The same things were measured in two ways. Each way mixes the same 10 hidden numbers, adds some noise and spreads widely along 7 directions of its own, which tell nothing about the thing.
In the rows, zero is written as 128.
Some things both ways: the first way, then the second way.
[105 106 109 132 132 136 138 125 124 145 130  99 166 123 162 111 161 158
 125 138 142  84 116 124 143 158 122]
[ 85  82 152 115 152 144  99 132 130 145  59 155 134 103 138 142 144 123
 144 133 126  97 183 134 118 122  89 136 123]

[111 123 115 108 110  92 118 153 142 143  91  76 191  69 124 155  83 111
 117 158 101 204  72 166  68 139  81]
[ 97 130  88  84 100 128 141 117 136 120 143 151 140 134 145  44 124  71
 138  59 184 167 125 160 115 155 178 138 100]

[ 98 187 113  94 126 151 103 196 149 135 138 125 151 169  27 157  98 118
 168 128 134 125 109 166 145 143 110]
[116 134 115 187 108 130 143 165 137  89 131 148 102 144  76 142 149 102
 116  73 138 140 153 117 129 153 162  72 124]

[ 94 141 105 174 128 139 124 147  91 130 183 166  16 153 114 101 122 129
 155  47  96 110 134 127 138 101 131]
[145 108 191 147 194  92 135 176 137 165 166  40 156 142  84 172 151 143
 107 155 118  99 138  80 145 129 135  80 135]

[106 201 106  81 149 100 100 157  78 129 133 137 124 144 136 142 107 146
 154 103 114 127 148 134  73  91 152]
[125 151 117  62 158 136 138 110 109  90 126 139 106 156 154  98 123 143
 107  99 138 157 115 139 100 121 129 113 107]

[127 143 108 118  84 193 107 112 119 138 135 138 139 103 118 125  56 124
 131 162 100 125  84 130 144 157  64]
[137  99 135 193 113 104 108 150 168 159 139 112 153  86 139 139 134  73
 131 130 110 112 101 112 106 136 150 179 156]

[119 127  50 141 145 154  90 109 135 159 101  86 170 130 158 104 136 142
 118 125 153 101  99 126 162 198 136]
[ 83 113 152 111 107 115 104 100 137 138 110 135 127 113 162 122 112 115
 103  60 110 125  91 144 179 170 113 142  94]

[102 158  56 121 147  82 108 144 124 135 128 126 120 133  62 131 104 138
 118 141 136 163 117 138 125 113  75]
[155 117 149 116 124 132 166 158 150 164 167  76 153 129 106 113  80 163
 123 136 142 123  92  89 164 133 120  91 109]

[120  64 108 157 131 129 128  81 146 114 141 116 166 104 132 141 167 180
 120 106 151 123 116 150 129 189 104]
[ 77  85 179 193 136 111 104 144 141 139  93 119 156  92 170 184 135  92
 124  70  89  72 122  96 111 153 128 164 143]

[ 94 145  86  97 138 112 146 132 120 141 105  76 181  71 161 141  72 123
 131 170 127 148  65 138  60 149  41]
[160 140 114 129 152 148 146 139 155 170 171 113 117 140  47  74 126 119
 146 132 188 145 162 142 147 105 147  67 117]

[ 78 125 155 139 145  96 170 160  94 128 176 105  84 134 112 121  89  85
 121 143 106 180 146 177  87  87 117]
[139 121 163 162 120 119 161 192 146 154 145 100 155 110  75 130 108 154
 151 163 108 150 113  79 152 132 155  94 148]

[ 99 129  56 138 179  50 102 147 117  89 118  87  79 107 131 135 140 149
 118 102 163 146 125 150  60 132  74]
[160 165 156 101 193 145 171  71 132 153 146  92 139 179  88  68 105 180
 116 122 170 116 131  94 152 116 105  40 104]

[ 92 124 179 142 102 196 155 115 112 131 220 138 123 132 158  82 120 146
 125 148 110  74 149 139 159 151 169]
[195 175  84 116 128 168 144 110 147  79 161 147  49 149 106 101  94 169
  56 111 123 182  76 152 132  97 107  77  83]

[ 85 155  82 132 195 108 135 127  94 146 115  60 137 164 177 108 175 132
 121 116 181 135 178 130  89  97 151]
[116 111 147 119 131 129 124 136 102 156 123 135 144  84 179 146 102 125
 152 154  89 140  94 101 122 107 138 190 149]

[ 73  88 158 160 174 166 163  85 121 121 215  76 117 123 213  76 187 150
  93 117 175  98 189 153 126 160 166]
[182 149 155 170 173 108 148  81 169 165 166  69 137 167  88 147 191  83
 147 176 143 133 181 127  88  89 147 115 167]

[101 161 135  84 150 166 150 137 114 115 143 116 170 116 162 133 114 149
 122 168 151  73 121 133 126 170  83]
[126  83 127 190 131 116 151 148 175 154 129 139 191 127 133 134 152  61
 143 122 162 116 162  67  79 134 139 132 150]

[ 86 125 133 135 138 148 142 121 118 168 156  85 118  96 201  85 164 138
 107 107 146 109 157 115 106 119 145]
[134 168 101 118  94 118 115 107 138 147 139 113 110 137  88 102 106 156
 113 134 118 185  96 169 170 110 127 123 123]

[121 147 150 130  85 153 118 202 123 148 133 164  69 116  86 126 103 110
 138 100  87 101 112 134 154 130 121]
[123 104 136 135 140 121 137 102 168 108  94 127 118 163  70 131 168 127
 115 136 145 139 184 151  78 109 119 118 135]

[109 123 133 151 152 187 132 169 127 151  98  67  99 126 216  97 211 128
 124  83 179  51 148 109 127 160 152]
[103 136 110  94  90 133 132 139  85 119  89 144 123 130  92  99  53 236
 127 162 107 135  86 104 181 141  92 110 125]

[ 97 129 132 110 140  68 141 107  93 108 187 156 123 139  91 150 124 165
 120 132 107 188 162 155  90  64 105]
[158 110 176 174 140 126 158 156 176 146 166  61 141 119 100 148 150  91
 128 129 133 126 144 114 102 128 165 105 134]

[100 129 161  93 164 129 142 126  78 109 162 112 126 100 247 112 145 156
 112 120 134  56 151 135  94 164 148]
[126 138 131 151 114 133 114 145 118 121  72 127 138 138 138 167 111 182
 134 166  88  87 127  89 128 127  65 113 147]

[110 142 100 132 134 188 110 110 106 152 121 104 148 155 201 119 179 164
 158  82 135  91 120 105 122 131 149]
[138  82 187 142 186 139 126 174 127 130 137  71  93  92  75 159 161 123
 106 163 115 117 174 141 111 123 160 100 125]

[ 93 190  62 117 145 141  74 181 179 157 130 100 155 198  25 128 165 140
 128 142 155 160 116 140 194 120 126]
[102 103 136 138 115 127  95 131 105 106  76 160  84 119  92 175 179 120
 128 179 102 131 187 141 158 153 109 111 134]

[114 107 120 154 126 153 145 107 103 125 171 145 102 174  94 132 152 154
 160 121 135 123 146 136 121 106 128]
[134 156 134 122 102 110 124 125 140 152 157 121 111 136 111 114 128  96
 179 100 138 106 124 150 155 138 149 135 143]

[ 79 131 154 118 121 108 121 140  81 125 199 111 127 173 123  91 101 119
 120 150 118 116 197 170 155  88 170]
[148 132 110 180 123 142 101 129 144 136 114 113 132 108 173 150 148  71
 140 137 124  95 145 135  71 111 124 157 153]

[ 97 172 102  93 167 108 131 143  88 134 127 102 162 130 180 130  95 121
 126 151  98 146  93 146 100 139 133]
[162 100 140 108 117 147 175 195 143 124 179  91 137 109 158 147 109 115
 118 143 132 129 107  84 114 132 137 118 104]

[124  88 138 158 114 180 138 139 113 127 131  92 125 124 165 103 102  99
 124 165 118  98  94 156 143 196 137]
[192 124 136 162  91 129 127 157 162 139 137  99 112 114 122 180 134 110
 195 190 109  57 140 127  94 102 106 170 183]

[101  89 129 135 133  75 186 144 112 136 112  86 157  69 151 122  99 106
  84 199 115 168 100 149  93 128  62]
[109  94 115 163  67 135 118 139 171 176 103 162 137 104  69 120 103 130
 152 138 139 127 135 133 182 129 102 139 136]

[121 109 134 140  79 170 147 127  96 139 123 137 102  99 176 111 130 149
 136 119 111  83 116  95 121 106  68]
[135 100  97 120 133 134 126 145 142 181 144  99 158 115  79  64  94 135
 131 146 180 102 132 131 136 124 124 123 123]

Other things, the second way, with their names:
z_814: [158 174  86 113  99 137 115 112  93 116 143 163  73 149 102 126 125 139
 143 157 129 136 124 139 175 126 111 104 137]
z_751: [146 120 131  67 125 128 173  83 154 122 181 118 129 150 156  83  98 116
  96  72 158 147  77 120 133 140 140 136  80]
z_787: [142 123  93 134 111 153 157  98 173 122 152 190 117 130 148 114 114  91
  97  79 147 194 104 118 113 102 134 139 102]
z_466: [149 129 140 192 148 152 149 120 134 156 134  56 161  95 120  90 131 101
 125 167 140 160 145 123  70 110 185 119 145]
z_980: [128  99 173 175 123 148 104 150 167 108  88 161  73  78 123 188 142 124
  87 125  56 150 121 128 142 128 100 125 110]
z_246: [175 172  93 131 113 102 143 123 113 123 181  98 104 172  63 108 143 112
 171 152 165 109 141 144 120 125 168 121 172]
z_65: [184 116 139 143 170 192 161 154 135 112 138 112  95 110 120 139 102 163
 103 145 132 104 128 102  87  93 109  88 110]
z_989: [ 81 140 116 128 133 139  93 116  60 141  91 181 131  77 198 111 108 115
 139 134  90 163 100 107 143 136 145 157 138]
z_342: [111 100 122 118 162 123 132  44 162 104 110 182 120 159 159 128 180  71
  86  90 142 174 154 132  67 107 132 160 115]
z_782: [169 113 147 137 158 178 125 186 131  93  99 107  94  90 140 142  95 181
 103 151  94  76 106 109  81 111  90 101 114]
z_883: [155 113 137  99 146 161 162  64 140 114 144 151  77 150 106 144 150 109
 122 136 157 151 178 149 106  93 126 130 118]
z_359: [163 126 110  86 175 162 148  63 149 109 128 156 101 142 143  66 142 109
  87 133 169 166 139 141  86 106 121 108  88]
z_16: [166 114 180 165 146 145 153  95 163 148 128  85 118 127  69 132 152 133
 126 171 135 113 170 124 137 127 121  83 131]
z_884: [108 149  85 165  56 121 115  74 168 157 133 196 120 139 123 133 162  44
 146  97 143 203 153 149 176 129 130 138 128]
z_211: [117 119  85  54  96  82 118  82 127 157 146 142 146 171 141 108 125 116
 144 130 162 120 111 143 154 133 102 182 137]
z_414: [141 127 125 162 109 109 143 155 143 118 151  86 141 144  82 125 147 107
 106 129 145 130 137 112 146 168 154  71 120]
z_930: [118 107 113  97 123 129 111 110 141 128 107 161 111 118 126 103 120 135
  98 134 125 160 115 148 139 127 109 143 103]
z_416: [146 105 136 141 100 112 156 160 148 117 165 108 141 122 160 170  94 135
 105 117  99 125  62  76 116 132 133 163 134]
z_493: [150 147  55 126 119 175 119  73  80 108 151 189  51 145 119 147 133 108
 123 126 163 131 162 152 129  92 122 136 135]
z_894: [182 137 109 149 158 153 132 106 155 118 163 131  50 144  42 130 146 129
  96 139 144 165 151 171 108  74 145 107 128]
z_443: [ 91  97 109 199  68 116 110 205 139 131 124 149 152  86 172 192 106  86
 134  84  86 126  96  95 113 135 143 182 152]
z_495: [172 166  79 147  81 123 118 182 135 133 173  92 103 144  90 145 113 119
 156 130 145  88 118 141 149 126 122 109 147]
z_55: [150 170  87 113 106 133 160 128  74 146 181 101 142 165 124 116  91 147
 148 138 168 109 115  81 183 140 125  76 131]
z_408: [120 141  99 103 143 139 123  67 133 119 125 167  90 163 101 102 136 116
 115  78 168 146 155 167 134 110 120 112 108]
z_294: [118 160  70 103 101 104 111 173 156 131 141 142 162 160 164 122 110 117
 112  81 140 138  90 112 150 135  92 107 105]
z_626: [137 148 158 171 143 119  95 128 155 116 108 165  49 167  45 226 188 135
 134 122  89 120 189 150 163 101  88  83 148]
z_323: [ 68 125 158 136 148 126 106  89 119  97  59 150 115 122 152 147 155 118
 107  95  87 165 149 153  93 126 135 145 125]
z_840: [154 144 118 118 145 128 108  77 128 120 143 140  63 151  84 124 177  90
 137 134 151 125 171 183 129 115 139 126 138]
z_131: [ 90 105 111 119 118 122 100 128 112 189 103 156 176 109 176 133 109 106
 170 131 139  88 137  94 149 127  94 172 147]
z_985: [119  93 135 151 120 145 131  97 132  95  81 145  95 130  64 134 116 192
  58 147 106 146 132 123 153 138  95  92 104]
z_213: [123  99 117  89 112 144 144 168 104 115 110 120 155 103 194 136  97 142
 134 173 117 123 111  90  85 124 110 158 127]
z_413: [126 116  82 170  84 139  80  87 172 134 112 193  67 115  92 132 171  48
 122  94 151 138 171 203 143 125 122 159 126]
z_49: [ 54  91 156 167 155 113  88 160 127 132  47 194 137 103 115 156 161 116
 138 111  90 143 166 101 135 143 125 120 141]
z_908: [113 110  75 151 127  80 102 137 150 167 162  96 180 144 124 113 163  45
 119 117 176 137 145 141 101 132 167 158 144]
z_104: [186 166 123 119  78 167 169  96 129 123 173  71 107 145 143 133 128  97
 165 151 157 107 154 153 115 120 136 117 133]
z_518: [106 135 142 133 141  65  89 161 122 154 118 100 175 126 203 198 148 104
 149 146  69 113 101 102  89 108 124 196 176]
z_660: [112 143 110 147  75 147 131  64 143 153  99 111 141 151 114 116 129 113
 143 121 161 129 174 158 146 131 101 112 125]
z_999: [ 99 111 124 183 136 101  73 163 151 164 100  97 151 118  93 143 168  90
 120 124 130 102 169 146 137 144 124 112 138]
z_142: [140 159 116 125  91 115 148 121 143 175 159 122 153 162 130 145 140  85
 196 133 161 119 157 113 157 118 118 122 154]
z_468: [122 121 114 185  97 117 103 111 147 128 103 169 119 133 147 189 141  96
 144 108  99 105 132 117 104 109 106 178 166]
z_248: [161 125 139 151 173 159 139 115 154 125 145 112  71 120  30  70 142 119
 105 114 168 138 160 173 123 119 166  71 107]
z_523: [165 155 120 125 103 156 130  63 115  94 110 143  56 131 107 147 126 157
 123 174 100 149 131 165 119  99 108 141 144]
z_664: [123 134 112 126 114 134 123 104 167  92 112 190 110 136 192 143 153  72
  99  72 117 172 117 130  99 125 110 142 102]
z_912: [119 142 128 179  84 106 105 126 177 148 130 138 107 130  89 149 166  63
 156  83 127 137 153 173 152 133 144 133 145]
z_657: [107 172 166  88 205 108  99 100  48 129  85 110 114 161 122 141 144 196
 154 176  93  97 150 111 140 116 105  97 159]
z_175: [ 94 101 206 111 176  97 101  97 112 145 120 110  89 137  96 200 198 100
 156 126 107  96 198 159 144 125 136 148 151]
z_933: [151 114 121 159  82 112 153 137 190 142 199 105 132 122 139 146 136  39
 127  65 146 149 105 140 112 126 173 168 123]
z_896: [104  76 155 129 122  88 140 146 161 126 128 137 162 138 142 165 180  62
 141 118 127 135 161 100  94 148 150 160 143]
z_138: [131 187 119  68 117 113 154 121 102 139 141  69 164 184 116  77 112 157
 180 132 171 108 143 129 140 138 126  84 133]
z_106: [149 141 159 118 144 153 159 131 118 127 137  61 131 127 119 121 100 171
 117 149 125 126 117 111 121 121 130  89 117]
z_227: [132 157  66 111  82 136 112 166 123 144 148 133 118 130 117 121  85 147
 133 119 141 139 101 140 159 115 110 120 120]
z_231: [107 126 136  55 100 101 121 127 116  85 137 146  91 144 174 156 151  93
 146 101 107 141 118 160 126 143 144 175 123]
z_67: [ 71  75 189 136 149 143 129 108 142 128  59 153 133  96 130 130 127 140
 117 102 100 141 146 121 126 140 123 132 110]
z_277: [104 103 118  94 125 114 125 160 109 162 104 174 170 137 164 152  99 143
 194 145 135  69 129  63 125 114  85 170 163]
z_39: [139 135  96 117  82 112 128 198 115 145 180 123 141 118 141 121 104  94
 174 112 148  99  95 108 163 153 148 132 139]
z_695: [152 109 147 144 171 126 130  90 176 117 147 117  92 137  99 141 191  82
  56 128 127 186 156 157 110 116 150 105 101]
z_347: [125 172  99  79 128 140 157  59  86 136 154 157 133 159 155  72 115 112
 153 123 168 166 127 114 142 125 149 123 126]
z_898: [117 106 102  97 126 146 133  91 118 147 114 134 154 122 161  88 142  86
 146 151 173 126 166 134  96 129 131 151 121]
z_149: [117 111 154  70 168 151 139 135 133 123 111 164 135 112 202 108 128 112
 130 117 126 135 124 103 103 129 114 128  96]
z_806: [106  72 178 161 162  98 140 157 160 136 119 110 179  96 151 141 160  85
 102 143 101 158 126  75  90 151 163 140 132]
z_728: [158 101 124 170 110 150 119 209 142  98 144 123  79  83  94 181 117 146
  66 154  82 155  96 118 147 128 124 101 110]
z_300: [ 56 103 166 160 149 120  76  89 153 141  29 138 180  86 208 114 126 121
  70  79  73 145  97 129 114 149  93 152 100]
z_126: [135 113 172 145 126 100 163 150 162 113 125  81 199 121 194 124 153  80
 133 137 110 136 111  73  60 160 162 138 135]
z_614: [142 147  86 159  78 137 114 176 129 146 146 106 137 100 149 138  73 140
 118 120 108 123  69 118 139 119 112 138 130]
z_97: [174 180 123  71 156 115 149 139 138 122 167  52 131 161  98  50 120 152
 137 144 159 133 109 160  96 121 152  88 123]

Some of these things the first way, each followed by its name:
[ 98 201  58  80 159  80 104 169  89 150  97  99 151 155 102 139  83 117
 144 151 138 135 125 136  89 100 109] | z_912
[ 79 109 124 155 132 126 120 163 146 149 150  57 140 160 116  85 151 101
  94 150 147 146 153 164 180 126 151] | z_898
[ 98 153  93 121 159  73 137 152  90 140 118  98 146 134 119 126  90 103
 117 148 118 171 134 159  97 108 132] | z_933
[105  81 120 169 102 151 136 125 179 132 155  98 155 109  95 125 168 162
 133 131 144 140  99 150 127 163 107] | z_495
[ 80 166 150 101 159 116 167 137  83 142 183 145 151 192 110 125 172 165
 144 117 154  95 217 130 129  63 167] | z_443
[101 200  78  71 125 146 111 152 112 171 106 117 169 101 147 132  81 139
 149 135 121  90  84 105 108 140  80] | z_227
[119 124 138 135 142 104 151 101 116 127 164 158 153 133 116 157 161 174
 127 115  90 200 126 149  88 104 169] | z_231
[103 153 134 132 151 146 180 155  75 127 157 145 110 170 114 116  97 115
 147 145 130  72 149 141 138 139 135] | z_277
[ 91 136 146 136 139 100 148 113  83 131 198 155  68  95 168 109 117 148
 126  66  92 140 157 136  72  94 150] | z_518
[108 187  64  64 159 104  54 167  91 143 102 113 121 167 122 150  95 113
 145 122 113 129  98 143 132 125 108] | z_104
[ 89 134 134 150 126 175 146 141 143 149 155  89 148 134 173  93 169 144
 124 131 126 113 112 126 144 142 154] | z_728
[110 152 122 110 126 113  75 165 137 108 157 127  93 129  78 141 111 130
 115 133 105 177 117 166 123 123 117] | z_126
[ 86  92 109 157 160  80 175 114 114 122 157 103 127 129 135 118 177 164
 107 134 154 140 154 136 110 103  97] | z_131
[123 105 144 157 159 172 163 112 117 114 129 117 112  95 232 119 203 172
 115  86 142  87 123 112  95 175 139] | z_416
[ 89 130 157 132  93 152 163 129 131 145 221 167 123  89 117  96  93 156
 127 137  85  87 106 135 149 157 126] | z_294
[ 99 182 123  79 145 144 152 155  79 133 131 129 136 118 171 142  78 125
 162 130 109  91  97 130  78 137  97] | z_49
[124 160 142 126 124 215 115 157 103 123 121 126  76 161 165 137 174 146
 175  71 150  76 145 110  95 113 131] | z_246
[ 83 102 152 135 154 140 122 140 109 147 163  65 119 128 201  93 143 102
 123  97 146  87 161 168 121 170 191] | z_138
[135 143 139 132  90 193 139 145  91 138 123 175  59 106 199 120 153 165
 149  93  83  69  87  69 114 110  91] | z_930
[110 128  98 164  87 137  99 186 125 134 104  90  92 165  72 117 112  98
 157 124 127 142 122 147 125  93 107] | z_248
[113 140 147 134 132 185 153 133 133 136 161 149 138 129 128 129 144 148
 126 127 114 114 109 134 154 165 136] | z_896
[113 104 106 133  87 118  84 124 121 138 152 139  79  76 157  97 121 162
 107  98 103  90 115 116 141 136  93] | z_300
[106 105 112 155 130 181 103 101 145 128 167 117  89  90 158 131 130 144
 151  53 126 121  88 151  98 193 106] | z_657
[ 95 161 116 115 153 102 129 160  70 109 148 120 108 189 139 122 153 154
 154 119 145  81 177 133 110  83 147] | z_65
[110  75 139 214 127 157 148 142 113 131 152 102  70 147 158  74 153 102
 110 107 117 110 139 152 166 162 185] | z_751
[105 151  56 152 177 115 115 124  97 154 117 112 130 176 115 123 130 122
 146  83 135 145 128 144 127 136 165] | z_175
[ 87 170  80 146 175 109 139 202 108 139 127  95  89 167 114 108 119 100
 160 106 141  84 108 150 116 158 161] | z_626
[ 64 167  86 113 192 118 110 142 127 131 164  73 142 168 116 119 131 123
 125 118 172 139 154 167 139 140 122] | z_55
[109 102  92 132 161 125 108 117 138 116 114  66 145 100 179 123 142 136
  97 153 151 140  95 150 117 183  86] | z_16
[ 79 112 132 149 169 152 173 133 115 136 192 120  90 163 137 108 179 146
 136 120 153  80 141 135 148 142 128] | z_142
[ 98 173  99  80 169 136 119 119 107 120 143 125 127 124 138 161 122 153
 139 118 141 147 112 134  79 121  61] | z_347
[ 84 155 102 146 130 137 126 180 137 141 147 116 114 185  39 125 114 104
 149 117 128 148 124 160 170 110 106] | z_493
